All groups share one centre, and each spreads out both ways along 6 directions, with some noise.
In the rows, zero is written as 128.
Some rows, each with its group after it:
[128 178 155 154 202 119 128 105 116 130 110] -> U
[139 107 121  94 100  97  96  80 162 114 118] -> T
[133 139 166 141 179  87 119 152 112 126 154] -> R
[ 71 123  85 136 121 158 178 156 145 138 155] -> R
[ 92  99 113 139 179  82 123 164 141 118 105] -> S
[145 126 150 130 143 116 155 129 132 106 128] -> U
[134 158 137 197  99 136 108  40 110 149  34] -> T
[115 136 142 133 115 164  94 107 118 125 104] -> T
[122 121 157 151 159  93 122 107  98  98 100] -> S
[133 132 135 158 139 118 140 112 125 125  96] -> T
[116 131 132 136 107 160 118 115 134 125 108] -> T
[115 143 148 136 131 109 138 102 129 113 149] -> S
[147 119 193 105 113 183 117 136  71  62 138] -> T
[115 131 138 127 103 127 132 107 150 125 131] -> S
[ 94 137 119  90 109  97 103 143 224 151 174] -> R
[169 159 190 130 134 155 118 125 116 110 126] -> U
[118 104 111 136 138 120 119 143 126 114 115] -> U
[103 162 142 210 244 125 109 127  13 125 108] -> R
[ 99 143 106 151 170 149 113 173 104 151 137] -> R
[136 142 151  84  68 107 159  55 138  95 235] -> S
[104  82  96 109  73 139 110 155 169 117 142] -> U
[ 91 130 133 132  97 145 154 122  99 121 163] -> R
[ 73 139 163 159 111  98 146  98 149 128 123] -> S
[105 118  91 128 144 131  95 116 139 134  83] -> U
[137 113 173 157 174  59 190 113  85  77 146] -> S
[174 148 152 154 202 149 149 188 125 118 114] -> U
[140 107 120 154 144  93 209 149 156 117 113] -> T
[179 111 169  99 124  93 103 114 164 100 108] -> R
[ 88 111 112 111 129 102  97 124 148 117 134] -> S
[123  93 102 106  87 143 150 156 180 117 125] -> U
[153 103  94 126 100 129 118  99 167 134  63] -> T
[158 150 151 141 153 176  79 155 116 125 113] -> U
[112 115 112 151 138 152 144 130 107 119 110] -> R
[119 120 103 132 119 106 134 106 180 141 108] -> T
[125  91 113 107 105 140 129 154 163 117  89] -> S
[156  95 136 138 145  98 176 114 134  79  90] -> R

New rows. What belongs after each?
[170  93 144 103 116  96 155  95 112  71 145] -> S
[155 110 126 140 135 161 112 118  91 107  67] -> R
[111 122 119 121 133 114  91 110 138 120 118] -> S
[ 87 146 173 102 133 160  92 136 105  97 187] -> T
[168 133 151 124 190  97  83 156 139 120 106] -> R
[109 130 120 118 119 139 123 144 147 133 146] -> R
[112 122  80  79 132 131  11 101 175 143 120] -> T
[119 109  86  75 185 154  55 192 156 121 141] -> T
[146 107 177 146  96 139  99 169 102  90 177] -> U
[125 109 139 136 124 110 134 112 122 103 127] -> U
[ 97 151 155 151 175  89 164 164  95 128 199] -> R
[101 149 142 174 159 150 142 146 104 132 109] -> T
[130 114 112 125 178  63 132 129 150 114 134] -> T
[127 117 127 130 126  92 141 103 144 115 120] -> T
[ 95 132 116 140 129 127 127 111 138 121 133] -> R
[134 113 134 121 132 107 142 114 126 102 146] -> S
[ 94 115 110 137 130 105 123 123 139 119 132] -> U
[110  97  75 130 154 107 148 145 154 123  86] -> U
[149 138 143 121 156 119 190 126 160 119 116] -> U
[161  93 150 124 117  91 175  99 140  77 100] -> R
[118 133  98 162 127 105 125  89 168 156  78] -> T
[164 137 156 153 151 120 131  97  83  97 105] -> S
[100 111 161 144 151  65 114  91 104  94 114] -> S
[107 106 103 119 149 116 126 152 157 124 132] -> S
[ 71  98 119 128  90 111 140 159 204 133  91] -> S
[142 116 133 134 165 121 123 137 120 104 108] -> T
[118 105  80  90 108 107 170  37 179 121  39] -> U
[109 141 113 124 132 188  47 136 131 143  91] -> T
[112 114 146 139 142  88 139 119 127 103 130] -> S
[145 122 184 172  91 137 192 123 136 103  56] -> S
[155 119 168 116 117  98 129 108 131  99 129] -> R
[ 92 136 132 149 149 117 155 137 122 124 158] -> R
[ 86 117 100 141 160  93 129 116 139 133 119] -> U
[ 90 132 127 128 153  99 165 171 159 140 184] -> R
[111 122 110 121 210  23 133 129 162 119 168] -> T
[104 119  78 131 184  95 169 121 156 134  72] -> U
[134 133 153 136 145  94 113  83 126 106 108] -> R
[122 140 154 130  99 122 155  91 136 111 151] -> S
[110 127 120 132 144 108 147 131 156 113 127] -> R
[108 116 134 138 124 132  86 144 116 116 147] -> U
[150 103 145  97  70 134 153 119 140  99 141] -> R
